All groups share one centre, and each spreads out both ways along 13 directions, with some noise.
Known rows, each followed by its group:
.04 -.15 -.18 .13 -.32 .13 -.54 .30 -.18 .23 .04 .15 .26 -.06 -.11 .10
 .02 -.41 .05 -.30 -.12 .15 -.06 .21 .03
j_115
-.15 .00 .19 .22 -.06 -.21 .27 -.05 .33 .17 -.32 -.10 -.20 .12 .06 .09
 -.12 -.04 -.35 -.20 .08 .56 .16 .00 .08
j_653
-.01 -.35 .32 .35 -.23 -.03 .14 .04 -.06 -.29 -.01 .33 .09 -.26 .09 -.29
 .09 -.18 .18 -.05 .07 .02 -.03 -.03 .18
j_653
.15 -.06 .25 .27 .05 -.02 .16 .19 -.31 .18 .05 .08 -.30 .13 -.22 .08 .06
 -.40 .40 .08 -.26 -.18 -.21 -.13 .23
j_867
-.11 -.09 -.25 .35 .10 .13 -.05 .15 -.14 -.05 -.47 .10 .17 .18 .22 -.23
 .03 .37 -.21 -.30 .06 .00 .12 -.19 .12
j_867
.07 .17 .09 .06 .03 .04 .02 .11 .02 .09 .25 -.20 .14 -.06 -.03 .20 -.04
 -.18 .17 .09 .05 -.02 .14 .43 .05
j_115
-.12 .24 .22 .59 .24 .08 .52 -.05 -.16 .05 .11 -.23 .00 .23 -.02 .30
 -.03 .31 .22 .01 .02 .00 .11 -.21 .12
j_653
-.15 -.02 .21 .25 -.26 -.04 -.01 .17 .03 .10 .22 .24 .17 .30 .13 -.15
 .14 -.35 .19 -.15 -.12 -.05 -.02 -.17 -.05
j_653
-.17 .01 -.07 .16 -.31 .04 -.29 .12 .12 -.17 .08 .01 .30 .05 .43 -.06
 .13 -.11 -.11 .07 -.04 .34 .03 -.03 .00
j_368
-.18 -.16 .32 -.33 .08 -.31 .04 -.09 .30 .09 -.09 -.08 -.03 .14 .06 -.42
 -.12 -.33 .06 .13 -.04 -.04 -.11 .04 -.15
j_653
-.13 -.45 -.19 .50 -.06 .33 -.22 .03 -.24 .13 .17 .16 .25 .01 .14 .02
 -.08 .13 .11 .05 -.16 .10 -.29 -.28 .33
j_368
.03 -.12 -.01 -.04 .18 -.05 .11 .29 -.16 .07 -.12 .19 -.38 -.12 -.20 .04
 .30 .14 -.05 -.34 -.03 -.21 .07 -.13 -.08
j_653
-.06 -.67 -.11 -.05 .18 -.04 -.19 .08 .19 .29 .02 .12 -.30 -.29 -.20 .03
 .11 -.02 -.13 -.13 -.13 .01 -.28 .04 .06
j_368
.09 -.16 .30 .47 .09 .10 -.16 .08 -.19 .06 .17 .10 .05 -.46 -.54 -.21
 -.04 -.09 .37 .06 -.06 -.09 -.19 .15 .09
j_115
-.16 -.45 -.03 -.12 .08 .21 .21 -.09 -.38 .19 -.07 .20 -.02 -.24 .19
 -.11 .01 .00 -.10 -.14 .07 -.04 -.09 -.11 .15
j_368
-.02 -.46 -.18 -.03 -.17 .20 .09 -.27 -.30 .20 .03 .15 -.10 -.20 .13 .04
 -.12 -.07 -.18 .05 -.07 .31 -.21 -.25 .25
j_368
-.13 .07 -.10 -.02 .12 .17 -.25 .17 -.10 -.15 .01 -.16 .35 .03 .48 -.10
 -.17 .18 -.11 .16 .06 -.21 -.05 .41 .06
j_115
.18 -.07 -.38 -.22 -.31 .18 .12 -.41 .24 .35 .05 .26 -.35 -.07 -.17 .10
 -.12 .12 -.44 -.01 .17 .27 .07 .05 .14
j_115
-.22 -.03 .12 -.02 .13 -.15 .13 .00 .00 -.13 .03 .07 .30 -.05 -.28 -.10
 .23 .16 .21 -.31 .07 -.20 .12 -.41 -.34
j_867
.10 -.13 .06 .46 .09 -.05 .14 .03 .21 -.02 -.10 .20 -.21 .14 -.12 .22
 .00 .15 .03 -.11 -.02 .04 -.09 -.12 .20
j_368
.06 .11 -.09 .26 -.37 .00 -.28 -.36 .33 -.13 .16 -.02 .37 -.08 -.26 .10
 -.18 .05 .05 .17 .09 .54 .00 -.10 -.11
j_368
-.21 -.12 -.09 -.22 -.02 .21 .29 .01 -.43 .26 .24 .13 .17 .18 .29 .42
 .02 -.15 .02 -.33 -.03 -.13 -.05 -.13 .00
j_653
-.03 -.20 .08 .27 -.13 .19 .05 -.13 -.11 .23 -.19 .20 .06 -.16 -.04 -.25
 -.31 -.14 -.06 -.13 .14 .11 -.01 .29 .23
j_867
.21 -.13 -.01 -.42 .09 -.23 -.18 -.07 .18 .07 -.07 -.14 -.22 -.15 -.26
 .17 -.08 -.26 .03 .05 .01 .03 -.11 .28 -.05
j_653
-.21 -.17 .13 .10 -.14 .04 .04 .15 .38 .12 .39 .30 .26 .06 .10 .15 .16
 -.17 .04 -.34 .15 -.13 .13 .27 -.11
j_653
-.20 -.22 .20 -.37 -.11 -.14 .04 -.35 .27 -.21 .42 .19 .42 .05 -.24 -.11
 .04 -.15 .44 .09 .01 -.19 -.15 -.49 -.36
j_115
-.06 -.29 .24 .20 -.22 -.09 .27 -.01 .13 -.01 .01 .34 .03 -.03 .17 .09
 .11 -.28 .09 -.13 .15 .08 .11 .11 .12
j_653
.28 .12 .16 -.28 -.05 -.10 .26 -.35 .18 .28 .18 .00 -.09 .30 -.36 .13
 -.16 -.39 .41 .30 .03 -.13 .00 .09 .16
j_653
.21 .33 -.05 -.02 .01 .09 -.36 .01 .18 -.35 .32 .19 -.02 .12 -.07 -.04
 -.12 .26 .10 .37 -.14 -.35 -.20 .07 -.06
j_115
-.12 -.08 .29 .08 -.11 -.19 .05 .01 .50 .12 .23 .12 .11 .02 -.16 .01
 -.03 -.33 .11 -.12 .15 .04 .12 .37 -.05
j_653
.37 .02 -.35 .10 .02 -.05 .07 .16 .43 .03 -.08 .28 -.39 .48 -.11 .42 .38
 .08 .13 -.04 .08 -.31 .12 -.01 .30
j_368
.29 -.27 -.29 -.56 .00 .03 -.07 -.17 -.24 .18 -.12 .31 -.12 -.04 -.24
 .11 -.09 -.20 .07 -.13 .02 -.35 -.12 .13 .11
j_653
.09 -.11 .06 .06 -.50 -.04 -.19 -.18 .17 -.50 .34 .28 .27 -.24 -.01 .06
 .08 -.20 .21 .23 .07 .23 -.05 -.13 -.05
j_867
.15 -.12 -.21 .08 -.07 .08 -.07 -.16 -.20 .10 -.03 -.12 .18 -.10 -.36
 .17 .07 -.03 .29 -.03 .05 .12 .06 -.21 .00
j_867
-.17 .00 .21 -.09 .29 -.08 .10 .28 .17 .20 .24 -.04 .07 .13 -.16 .35 .06
 -.04 .20 -.34 .01 -.37 .06 .28 -.19
j_867
.08 -.35 -.17 .06 -.17 .12 .06 -.36 .02 -.11 -.10 .48 .39 .28 .22 .31
 -.32 .09 .08 -.18 .27 -.06 -.12 -.05 .28
j_368
-.05 -.37 -.20 -.28 -.09 -.01 -.01 -.06 -.31 -.14 -.12 .36 .07 -.33 .19
 .20 .00 .01 -.23 -.28 .06 .10 -.07 -.02 -.03
j_653
.11 .26 -.19 .04 -.10 .24 -.13 .16 -.09 -.10 .11 .31 -.15 .29 .35 .09
 -.10 .20 -.25 .04 -.12 -.25 -.15 .10 .13
j_115
.36 .08 -.26 -.13 .09 .05 -.01 -.39 -.12 -.01 -.22 -.33 -.19 -.27 -.21
 .27 -.12 .17 -.02 .43 .04 .31 -.03 .10 .30
j_867
.31 -.23 -.05 .17 .01 .05 -.18 -.03 .33 -.13 .18 .15 -.24 .08 -.10 .25
 .01 -.04 .15 .35 -.15 -.07 -.29 .05 .29
j_867
.08 .03 -.26 .35 -.11 .02 -.23 -.02 .10 -.18 .00 .17 .37 .11 -.38 .28
 .05 .14 .23 -.34 .11 .10 .11 -.23 -.13
j_368
.05 -.42 -.03 .02 -.22 .09 .24 -.30 .19 .29 .11 .31 -.11 .04 -.02 .14
 -.09 -.19 .02 .07 .04 .18 -.18 -.02 .30
j_867
.09 -.22 .10 .02 -.04 -.10 .04 -.08 .03 .29 -.10 .29 -.26 -.23 -.63 .18
 -.17 -.16 -.01 -.41 .07 .15 -.07 .07 -.06
j_115
.25 .09 .22 .12 .05 -.15 -.08 -.16 .09 .01 -.21 .15 -.06 .22 -.53 -.13
 -.35 -.13 .27 .07 .00 -.19 -.18 .10 .16
j_867
.04 -.23 .33 -.06 .12 -.20 .22 -.24 .07 .07 .08 .15 -.19 -.29 -.42 .37
 -.23 -.20 .11 -.16 .03 .12 -.15 .18 -.05
j_115
-.06 -.02 -.01 .32 -.21 .30 -.01 .18 -.35 .38 .09 -.04 -.02 -.38 -.14
 -.25 .24 -.18 .04 -.07 -.05 .15 .14 .06 .04
j_115
.03 -.05 .15 .12 .07 .03 .27 -.11 .17 -.07 .17 -.08 -.13 -.32 -.23 -.13
 .18 .07 .13 .32 .13 -.09 .04 .02 .12
j_653
.05 -.70 -.37 .08 .14 .13 -.07 -.04 .02 .15 -.16 .28 -.18 .18 .25 .37
 -.05 .30 -.19 -.15 -.05 .06 -.29 -.10 .37
j_368
.16 .09 -.29 .53 -.40 .18 -.05 .12 -.06 -.18 -.14 .08 -.15 -.22 -.01
 -.13 .36 .20 -.24 .01 .10 .45 .31 -.22 .15
j_867
.11 .05 -.01 .29 -.21 .08 .08 .26 -.22 -.19 .27 -.22 -.20 -.59 -.10 .20
 .54 -.04 .10 .19 -.03 .31 .24 -.06 .02
j_867
.01 .09 .28 .37 .23 .01 .13 .30 .21 -.11 .21 .07 -.19 -.14 -.03 .04 .04
 .22 -.02 .00 .03 -.20 .07 .44 .05
j_115
-.06 .10 .12 .47 -.05 .13 -.19 -.35 .07 -.17 .16 -.04 .43 .03 -.24 -.33
 -.36 .18 .27 .30 .03 .06 -.18 -.18 .01
j_368
-.07 -.28 .07 -.19 .11 .03 .26 .18 .16 .13 .04 .09 -.22 -.12 .25 -.06
 .31 -.05 -.15 -.07 .15 -.26 .11 .30 .12
j_368
.00 .38 -.10 -.15 -.25 -.10 .13 -.23 .17 -.23 .05 .08 .06 .15 -.06 .02
 .04 .21 -.17 -.09 .12 .12 .22 -.36 -.31
j_115
.24 -.17 -.41 -.13 -.05 .00 .02 -.22 -.17 .17 -.30 -.04 -.03 .04 -.20
 .49 -.09 -.07 .06 -.09 .15 .21 .04 .04 .22
j_368
.14 -.22 .26 .18 .55 -.02 .34 -.05 -.09 .33 -.40 -.02 -.41 -.01 -.29
 -.15 -.18 .07 .15 .01 .04 -.31 -.13 .13 .40
j_867
-.07 -.15 .44 -.20 .46 -.04 .32 -.15 -.37 .11 .15 -.09 -.15 -.31 -.27
 .10 -.28 .05 .29 .10 -.11 -.29 -.30 .02 -.04
j_115
-.22 -.47 .37 .10 -.04 -.11 .09 -.29 .26 -.03 -.03 -.11 .04 -.31 .11
 -.25 -.27 -.16 -.09 .18 .10 .43 -.19 .11 .09
j_368
.07 -.11 -.30 -.12 -.10 .00 -.43 -.07 .56 -.10 .16 .12 .15 .14 .07 -.02
 -.03 .21 -.16 .15 .05 .02 -.10 .09 -.02
j_115
-.12 -.40 -.33 .11 -.15 .21 -.03 -.11 .41 .45 .16 .24 .02 -.08 -.24 .01
 .09 .12 -.20 -.29 .15 .15 .09 .03 .03
j_867

New rows. What belongs after each?
.05 .30 -.34 -.02 .08 .03 -.06 -.30 -.08 -.10 -.58 -.23 .13 -.23 -.19
 -.18 -.25 .59 -.35 -.08 .33 .25 .36 .09 -.12
j_867
.01 -.10 .04 .13 .10 .09 -.46 .39 -.57 -.13 -.03 .31 -.08 -.08 -.08 -.22
 -.10 -.02 .07 -.14 -.38 -.23 -.47 -.30 -.10
j_115
-.04 -.22 .22 -.01 .58 -.19 .04 .31 .28 .18 -.24 -.07 -.35 -.14 -.11 .01
 -.04 .08 -.08 -.17 .05 -.17 -.02 .54 .06
j_368
-.29 .21 .05 .03 -.06 .12 -.25 .18 .37 -.01 .35 .24 .13 .13 .09 -.26 .00
 .24 -.24 -.20 -.02 -.25 .03 .15 -.34
j_867
.24 .03 -.01 .19 -.46 .08 .13 -.61 -.04 -.06 .13 .35 .00 .02 -.41 .17
 -.38 .01 .10 .10 .04 .32 -.13 -.48 .13
j_368
.26 -.03 -.11 .65 .17 .20 -.12 .06 -.12 -.17 -.25 .13 -.03 -.11 -.25 .03
 -.14 .40 .12 .08 .07 -.04 -.05 .17 .35
j_653
.09 -.18 -.45 .08 .09 .40 -.05 .17 -.32 .02 .14 .14 -.23 -.24 .06 -.11
 .35 .46 -.11 .13 -.11 -.35 -.04 -.18 .08
j_653
.10 -.38 -.09 .03 .02 .03 .19 -.36 .25 .03 -.07 .08 .08 .05 -.17 .02 .05
 .00 .24 .09 .17 -.08 .00 -.12 .24
j_368
-.30 -.02 -.30 .25 -.07 .39 .04 .07 -.04 .34 .31 .03 .06 -.16 .14 .04
 .13 .41 -.38 -.28 .07 .05 .22 -.03 -.09
j_653
.14 .05 .06 .09 .11 -.13 .04 -.29 .04 -.16 -.30 -.11 -.22 -.09 -.22 -.27
 -.22 .18 -.07 .25 .02 .18 -.08 -.23 .11
j_653
-.16 -.26 -.07 -.32 .00 .01 -.16 -.19 -.09 .11 .13 -.37 .15 -.47 -.04
 .06 -.02 -.11 -.07 .08 -.06 .38 -.07 -.03 -.20
j_115
.04 -.05 .26 .10 .26 .22 .11 .07 .17 .10 .26 .34 -.15 .10 .03 -.23 -.28
 .18 .06 .23 .02 -.68 -.28 .49 .27
j_368
.48 .04 -.23 .19 -.36 -.03 -.22 -.14 .43 .02 .05 .18 -.46 .21 -.43 .08
 .01 -.08 .05 .30 -.16 .21 -.15 -.20 .26
j_867
.01 -.19 -.27 .09 -.11 .13 .34 -.02 .12 .63 -.03 .14 -.53 .29 .00 .22
 .17 .05 -.33 -.28 -.07 .22 .06 -.16 .25
j_867
-.10 -.22 .08 .62 -.12 .32 .08 -.27 -.10 .09 .29 .12 .34 -.17 -.13 .16
 -.19 .16 .23 .12 .06 .18 -.13 -.07 .28
j_368
.12 -.29 -.30 -.03 -.05 .01 -.12 .17 -.16 .02 -.46 .30 -.25 .29 .36 .10
 -.07 -.01 -.30 -.15 -.12 .05 -.19 -.06 .27
j_653
-.31 -.03 -.17 -.08 .05 .14 -.08 -.14 .05 -.03 .15 -.03 .54 -.32 -.17
 -.23 .04 .34 -.05 -.25 .26 -.05 .25 -.09 -.39
j_867
.17 .07 .00 .22 .14 -.03 .28 -.09 .00 .10 -.18 -.34 -.30 .04 .00 -.34
 .19 .02 .15 .46 -.03 .07 .08 -.19 .29
j_368
-.07 -.09 .03 .01 .20 .16 .02 -.07 -.16 .10 .28 -.28 .12 -.46 -.22 .26
 .03 .12 .12 .06 .10 .00 .05 .31 -.06
j_653
.28 -.01 .07 -.02 -.23 .03 .15 .05 .19 .05 .57 .13 -.10 -.03 -.20 .37
 .43 -.41 .48 .27 -.05 -.17 .03 .14 .20
j_653
-.16 .15 .04 .23 -.15 .04 .14 .27 .04 .30 .22 .06 .16 -.12 -.20 .19 .23
 -.20 .01 -.53 .23 .12 .37 .29 -.23
j_867
.11 .38 -.36 .07 -.30 .26 .00 -.37 .02 .07 .29 -.04 .20 .33 .00 .35 -.21
 .23 -.07 .21 -.05 .24 .00 -.28 .10
j_653
.12 .29 -.09 .02 .12 -.02 -.24 .02 .14 -.26 .40 -.29 -.11 -.26 -.25 .17
 .18 .31 .07 .33 -.09 -.05 -.03 -.07 -.19
j_653
.09 -.07 .27 .23 .11 -.15 .45 .23 .08 .09 -.14 .11 -.54 .17 -.08 -.25
 .42 -.10 .13 -.04 .00 -.20 .07 -.23 .15
j_653
.01 .41 -.11 .15 -.23 .04 -.10 -.15 .11 -.03 -.29 .14 .04 .03 -.12 -.34
 -.21 .21 -.34 -.13 .15 .19 .19 -.05 -.09
j_867
.16 .08 .21 -.02 .05 .11 .22 -.32 .32 .01 .49 .14 -.21 -.19 -.45 .04
 -.21 .12 .22 .44 .08 -.23 -.14 .31 .13
j_115
.20 .08 .10 -.23 .12 .16 .30 -.23 .06 .20 .47 -.05 -.06 -.05 -.42 -.06
 .16 -.10 .42 .42 .07 -.44 .00 .12 .13
j_653
.11 -.21 -.22 .06 -.07 .22 -.35 -.08 -.35 -.01 -.07 -.01 .07 -.48 -.13
 -.04 -.13 .08 -.06 .11 -.07 .15 -.16 .11 .14
j_653
.18 -.18 -.37 -.02 -.26 .21 -.53 .33 .16 .10 .33 .21 -.11 -.23 -.12 -.11
 .38 -.20 .00 .15 -.19 -.10 -.05 .18 .01
j_653
.30 -.03 -.08 .31 .29 .08 .04 -.20 .01 -.16 -.16 -.13 -.08 -.26 -.23 .22
 -.18 .40 .05 .26 .10 -.06 -.01 .33 .33
j_653
.05 .40 -.08 .24 -.20 .32 -.08 -.36 -.23 -.13 .09 .14 .45 .17 .03 -.04
 -.56 .26 .03 .14 .05 -.05 -.11 .01 .08
j_368
.20 -.17 .05 .25 .04 .02 .33 -.18 .29 .25 -.24 .46 -.27 .16 -.46 .07
 -.12 .17 .03 -.29 .22 -.18 .05 .17 .29
j_115
-.12 -.14 .37 .55 -.08 .16 -.18 -.14 .17 .06 .36 .05 .22 -.30 -.03 -.03
 -.47 -.09 -.02 .20 -.01 .32 -.33 .50 .18
j_368
-.26 -.24 .22 -.09 .17 .14 .20 -.13 -.29 .51 .13 -.16 .30 -.32 -.16 .13
 -.26 -.19 .10 -.27 .14 .05 .00 .40 .05
j_653
.01 .00 -.40 .02 .06 .24 -.38 .18 -.29 .32 -.06 .19 .01 .04 -.17 -.08
 -.10 .20 -.12 -.31 -.09 -.20 -.10 -.01 -.06
j_653
.55 .30 -.49 .05 -.11 .34 .22 -.22 -.20 .30 .04 -.25 -.18 .11 -.21 .44
 .10 .07 .20 .37 .16 -.05 .22 .19 .48
j_368
.07 -.14 .11 .29 -.06 -.02 .10 .12 .13 .00 -.01 -.07 .21 .21 .21 .23 .14
 -.32 .34 .12 .00 .14 .06 .12 .29
j_115
.28 -.26 .22 -.13 .24 -.14 .26 .32 .08 .36 .03 .06 -.38 .07 -.25 .32 .29
 -.53 .43 -.07 .02 -.34 .02 .51 .29
j_653
.16 .03 .15 .23 .15 -.10 .48 -.30 .38 -.08 .00 -.14 -.04 .16 -.14 .07
 .07 .08 .32 .33 .23 -.08 .19 .05 .25
j_115
-.07 .14 -.07 .08 -.08 .19 -.12 -.35 .20 .16 .23 .02 .48 .31 -.02 .00
 -.48 .05 .10 .21 .04 -.03 -.13 .17 .08
j_653
.00 -.31 .42 -.03 .15 -.20 .26 -.25 -.08 .00 -.03 .15 -.43 -.55 -.27 .37
 -.36 -.03 -.19 -.08 -.04 .33 -.29 .19 .05
j_115
.10 .14 -.13 .21 .20 .16 -.13 .15 .23 .09 .08 -.37 -.15 .01 .08 -.10 .15
 .23 -.12 .37 -.10 .00 .05 .26 .13
j_368
-.11 -.12 .03 -.08 -.19 -.04 -.18 -.02 .30 .13 .14 .40 -.24 .14 .02 -.12
 -.17 -.04 -.33 -.10 -.12 .03 -.22 -.09 -.01
j_867
-.22 -.02 .27 .28 -.23 -.03 .14 -.27 -.12 -.14 -.03 -.14 .43 -.29 -.04
 -.17 -.22 -.08 .08 -.08 .13 .50 .16 -.12 -.15
j_368
-.04 .27 -.11 .53 -.47 .18 -.25 -.19 .25 .00 .28 -.01 .23 .10 -.09 -.08
 -.11 .17 -.13 .13 -.07 .50 .05 -.31 -.02
j_653
.02 .06 -.21 .05 .11 .08 -.27 .19 -.31 .34 -.17 -.24 .24 -.01 -.22 -.06
 .20 -.16 .16 -.19 -.02 .00 .11 -.02 -.11
j_115
.07 -.25 -.14 -.12 -.42 -.09 -.19 -.27 .09 -.46 -.11 .48 .24 -.07 .32
 .24 -.25 -.08 -.18 -.12 .11 .35 -.11 -.09 .04
j_653
.15 -.13 .18 .18 -.04 -.21 .29 -.13 .38 .08 .03 .25 -.46 -.02 -.18 .28
 -.07 -.09 -.09 -.06 .04 .14 -.03 .15 .21
j_368
.01 -.16 -.07 .36 -.14 .10 -.10 .16 .39 .01 .05 .56 -.48 -.15 .01 .02
 .03 .33 -.50 -.25 .04 .08 -.03 .18 .11
j_115
.24 -.10 -.33 .18 .15 -.03 .04 .00 .38 -.13 -.23 .08 .16 .51 -.02 .40
 .21 .22 .22 -.14 .21 -.22 .20 .00 .24
j_368
-.12 -.05 -.01 .51 -.27 .11 .12 -.17 .08 .12 .03 .21 .17 -.02 -.11 .16
 -.13 .05 -.14 -.35 .21 .35 .17 .02 .12
j_653
.01 -.16 -.14 -.12 .27 -.17 .01 .03 .01 .07 -.53 -.36 -.10 -.02 .14 .19
 -.05 .07 -.23 -.15 .14 .23 .15 .25 .12
j_368
.10 .11 -.01 .27 .03 .05 .11 .02 -.19 .04 .04 .20 .00 -.07 -.41 .31 .09
 .15 .26 -.29 .03 -.10 .06 -.10 -.05
j_653
.25 .04 .18 -.12 -.28 -.11 .35 -.30 .21 .18 .24 .25 -.14 -.06 -.62 .17
 .08 -.38 .45 .03 .17 -.07 .12 .01 .09
j_653
.04 .12 -.32 -.21 -.18 .06 -.05 .00 -.23 .04 .09 -.21 -.09 .12 .10 -.02
 .30 -.07 -.04 .16 -.18 .13 .07 -.49 -.10
j_115
.17 .30 -.08 .05 .05 -.06 -.10 .04 .28 -.33 .11 -.17 .11 .52 -.09 -.07
 .22 .23 .36 .36 -.12 -.37 .03 -.39 -.08
j_115
-.28 -.14 .19 -.30 -.10 -.06 .08 -.28 .14 .20 .07 .04 .23 -.13 -.06 -.36
 -.22 -.22 -.06 -.09 .13 .08 .03 .03 -.18
j_653
.01 -.23 .30 .42 .11 .11 .37 .14 -.33 -.07 -.06 .35 .03 -.06 -.04 -.09
 .17 -.01 .39 -.16 .12 -.40 .01 .00 .27
j_653
-.39 -.50 .48 .07 -.01 -.14 .02 .26 .26 -.09 .14 .29 .05 -.19 .41 -.20
 -.02 -.22 -.14 -.23 .07 -.03 -.09 .39 -.04
j_368
.44 .01 .03 .29 -.12 -.26 -.02 -.12 -.08 -.34 -.42 .18 -.19 -.05 -.34
 .43 -.22 -.12 .07 -.09 -.02 .44 -.07 -.12 .16
j_653
-.13 -.39 .00 -.30 .16 -.02 .43 -.40 .04 .41 -.15 -.06 .17 .05 .01 .18
 -.15 -.20 .16 -.24 .28 -.05 .12 .26 .20
j_115
